The first 8 rows are patterns. Each new row is the sum of 2 different patterns, raised or lowered, with some noise. Before adding, each is slid sideways (what falls off one end comes back at the other), maybe read backwards, and multiplied by a number that may be negative. Names go in the order of the patterns.
In the rows, zero is written as 128.
Known rows, each followed by the names of its patterns:
[110 130 139 131 160 114 129 124 117 140 159 152 125 147 127 107 130 143
 120 127 117 134 100 124 119 161 131 146 125 117 137 144 147 101  96 129
 119 117 111 113 128] | (7)
[115 104 135 163 129 134 135 117 104 126 111 123 147 135 153 103  97 130
 119  76 132 111 128 134 130 124 133 122 118 129 109  97 121 122 102 141
 150 131 137 132 133] | (6)
[179 129  88 135 112  99 132 166 140 114 145 131 116 101 122 126 161 128
 129 135 116 152 153 106 155 140 122 113 100 113 132 136  91 153 131 149
 109 116 172 166 114] | (2)
[141 140 158 129 124  95 147 134 125 170 113 127 115 116 131 112 135 159
 180 151 128 131 130 122 134 180 128 164  89 123 168 135 122 142 116 118
 134 165 130 131 135] | (5)
[136 126 118 131 135 146  97 176 110 136  89 156 147 130 129 128 133  96
 127 103 131 123 144 125 137 107 112 146 125 117  81 170 100 139 138 140
 162 163 110 107 105] | (1)
[137 142 142 136 102 124 116 148 130 126  98 145 128 110 139 109 137 100
 112 130 118 110 109  77 132 132 117 135 119 124 125 117 135 138 129  78
 109  94 146 144 134] | (3)
[121 127 132 143 120 129 134 139 132 139 141 116 124 132  99 131 161 117
 142 125 135 150 145 127 129 143 116 144 108 135 109 137 120 113 133 114
  76 135 128 178 134] | (4)
[174 139 123 107 167  93 171 148 148 116 110 177 143 131 129  76 114 137
 130 122 136 114 136 115 134 103 128 108 120 130 109 113 141 159 153 133
 123 119 114  76 123] | (0)

New rows. What belongs after each?
[116  73  86  98 114 154 110 113  66 128  95  99  74 122 100  49  63 132
  49  97 138  98 118 142  92  57  65 120  84  92 134 113 101  91  59  97
  86  93 126 105  86] | (2) (5)
[158 141 100 134 140 156 153 136 149 138 111  87 114 140 134 134 153 138
  89 156 105 164 151  96 135 144 118 144 151 135  99 144 130 144 125 139
 108 144 151 171 130] | (5) (4)
[130 130 128 120 112 145  90 121 119 147  98 122 138 129 132 127 149 120
 129 130 150 119 133 125 134 124 115 120 130 164 107 156 108 106 121 103
  79 139 130 140 126] | (6) (1)
[111 139 137 117  96  81 158 118 122 142 164 153 127  99 115  76 132 164
 108 158 166 128  87 177 114 151  67 151 143 114 102 114 124 112 145  89
 147 141 127 129 131] | (2) (1)
[116 104 119 129 110 102 122 114 120 139  90 107 138 132 135  97 131 105
 102 114 153 116  94 125 122 113 124 133 129 125 108 105 117 121 103 142
 108 119 126 133  97] | (6) (0)
[108 118 144 119 100 150  98  99 168 128 178 138 127 131 111 121 139 185
 154 130  91 137 113 101 129  99 169 104 121 142  87 109 113 121 138 139
 124 132 120 156 128] | (5) (3)
[167 162 178 135 170 140 147 169 147 147 185 179 169 161 163 159 160 154
 147 174 147 164 186 182 144 167 172 144 155 146 176 169 171 172 168 149
 156 153 148 163 164] | (6) (1)
[155 144 194 167  97 161 117 126 159 215 155  98 103 126 114 120 147 138
 180 115 123 148  92 111 130 140 146 133 143 123 137 162 136 127 108 105
 125 138 179 161  78] | (5) (0)
[162 155 152 149 153 184 136 151 136 132 145 154 186 150 132 133 155 134
 184 174 140 126 168 146 166 179 171 118 189 118 193 138 147 161 142 135
 151 221 207 155 144] | (7) (5)
[108  79  98 123 119 115 123 100 112  72 100 101 113 117 122 102  82 118
 131 110 119 117 132 125  93 116 102  82  94  88 111 103 113 113 101  91
  92  99  97  77 115] | (7) (6)
[120 107 118 126 129 151 127 138 130 131 164 159 144 148 148 131 118 125
 149 160 141 124 156 125 156 134 123 170 159 132 156 136 102 166 129 130
 140 160 153 139 164] | (7) (2)
[107 121 146 121 164 107 122  86 132 103 121 110 128 128 127 116 136 107
 113 159 137  95 103  95 124 127 133 131 114  75 122 133 111 113 112 116
  73  74 130 141 138] | (7) (0)
[ 87  96  73  95 122  87 125 120 110  88 106 109 120  63  96  89  87  85
  87 101 107 108  79 109  94  85 109 101  92 112  90  90  70  82 109 107
  90 114 125  97  81] | (6) (2)
[ 99 180 157 152 140 135 184 161 149 144  98 140 154 145 134 152 159 150
 136 121 116 146 120 132 149 119 136 143 177 157 155 141 135 142 113 143
 180 160 133 145 176] | (4) (0)
[112 131 114 120 137 135 101 111 137 127 130 114 115 133 135 138 155 125
 102 148 132 103 111 117 126 122 122 151 128 131 135 127  89 113 140 122
 137 121 121 120  93] | (7) (6)
[132 159 141 121 139 143 146 145 162 165 117 126 135 122 117 128 147 175
 131 106 138 123 143 159 143 153 157 137 111 113 105 159 167 114 158 182
 145 140 130 154 155] | (6) (2)
[ 83 151 159  70 111 123 130 178 131 123 115 116 107 105 121 129 116 151
 109 112 106 119 119 132 121  88  82 119 123 135 127 190 125  81  82 119
 125  84 159  70  87] | (7) (0)
[141 150 150 151 174 158 164 154 153 179 175 138 141 151 152 158 130 150
 121 160 149 161 149 152 129 158 142 170 166 147 137 154 141 126 143 160
 157 151 163 135 143] | (7) (4)
[184 181 181 197 178 203 164 197 166 177 219 181 176 182 182 181 208 149
 192 194 190 183 176 192 174 176 156 185 183 205 163 167 171 178 172 131
 166 200 233 228 176] | (3) (4)
[128 116  89 105 128 129 139 122 140 143 128 133 117 133 104 121 128  89
 102 151 145 139 131 137 131  94 111 139 114 133 187 127 131 144 127 124
 149 135 163 121 113] | (6) (2)
[ 83 110  94 120 121  69  70 114 106 118 157  87 103 121  96  67  87 109
 113 106 123 109 107 108 105  92 105 112 105 103  81 140  98  95 116 128
 138 152 100  97 138] | (2) (3)
[163 126 138 111 113 159 159 131 114 148 126 174 145 103 142 134 122 106
  94 150 154 182 102 143 128 159 121 126 175 156 131 169 130 146 155 136
 118 135 177 167 112] | (2) (3)
[125 170 181 184 149 148 164 179 146 159 147 154 132 123 142 155 139 126
 161 136 139 114 132 114 134 154 125 112 178 159 194 136 156 138 159 117
 142 135 137 160 130] | (7) (3)
[112 111 129 148 157 127 122 166 113 128 119 114 125 107 102 144 145 131
 132 148 144 133 169 110 106 103 124 115 122 130 155 122  84 124 135 119
 152 166 136 132 127] | (7) (6)
[150 136 113 166 156 188 170 143 148 156 149 158 141 157 138 140 134 142
 169 135 140 140 145 141 166 133 129 152 145 146 151 127 130 144 128 145
 154 155 154 137 148] | (7) (4)
[146 104 109 133 126 158 167 154 160 133 100 112 166 150 115 159  86 119
 104 127 136  90 122 102 107 188 157 134 122 135 142 146 157 134 126 126
 137 137 137 124 159] | (7) (0)
[194 118 134 113 123 157 113  99 137  77 157 144 145 152 152 109 114 159
 155 132 139 142 143 124 131 123 148 136 137 157 120 134 150 126 124 149
 143 160 146 129 140] | (2) (0)
[110 149 151 118 130 159 118 142 118 124 127  95 110 117 126 125 130 128
 137 118 151 106 110 135 100 122 125 149 134 119  85 130 131 129 140 146
 138 149 108 101  90] | (6) (3)
[105 105  73 128 101  96 111 100 113  90  95 105 106  97  80  43  95 107
  96 116 104 128 105  71 105 117 118  40 107  52 111 109 117 122  91 110
 110  81 129 102 119] | (3) (0)
[106 126 104 120 122  95 116  96 107 124 125 107 101 100 105 122 109 125
 117  95  93  94 107  77 102 137  91 133 141 104 113 114 111 122  82 120
 127 114  91 110 105] | (7) (2)
[129 124 119  95 118  95 187 134 143 139 126 113 141 115 152 132 148 111
 112 123  99  94 114 116 130 129  93 127 132 116 126 147 115 118 122 113
 116 139 132 102 111] | (5) (4)
[ 84  81  79  76  65  70  73  69  68  55  91  69 110  75  65  69  89  75
  55  84  53 104  75  53 119  96  85  90  80  88  83  67  91  63  85  69
  47 103  81  90  49] | (5) (3)
[170 154 130 169 143 139 133 152 155 143 127 159 156 154 141 141 155 173
 186 172 150 126 153 151 153 149 169 151 142 149 165 177 181 183 166 143
 158 167 137 186 148] | (7) (3)
[123 113 163 134 122 158 115 160 104 128 132 134 112 120  82 133 148 156
 140 124 122 101 135 149 132 124  60 138  78 166 154 134 115 152 182 151
 114 134 120 139 117] | (3) (0)
[146 158 128 157 118 148 156 130 160 149 134 124 146 137 152 136 137 125
 134 138 135 129 134 152 164 168 143 135 155 147 139 156 134 158 132 145
 162 151 151 138 129] | (3) (4)
[149 124 143 146 122 141 119 116 115 148 125 127 121 111 134 154 116 136
 116  89 156 145 107 113  93 148  95 139 124 116  96 126 194 141 130 144
 133  91  96 103 138] | (6) (0)
[110 154 128 140 120 146 146 130 153 185 131 140  91 124 147 112 128 124
 129 125 145 130 145 124 117 148 129 128 168 138 108 164 128 128 123 121
 123 144 138 136 156] | (6) (4)
[155 115 119 118 135 157 119 144 107 128 103  92 112 123 104 148  83 166
 124 136 113 134 148 131 131 111 136 116 161 128 128 123 121 117 130 119
 107 158 122 137  87] | (1) (4)
[158 129  95 120 116 130 125 143 119 139 109 113 174 136 130  99 155 116
 153 127 147 144 163 112  99 130 134 123 106 136 134 156  98 151 103 126
  94 136 128 149 139] | (1) (3)
[122 136 109 150 156 101  85 104 132  63 133 147  94 145 164 113  79 130
 117 141 103 129 117 101  92 100 116 125 147  93 151 139 113 127 117 125
 154 109  98  81 103] | (2) (0)
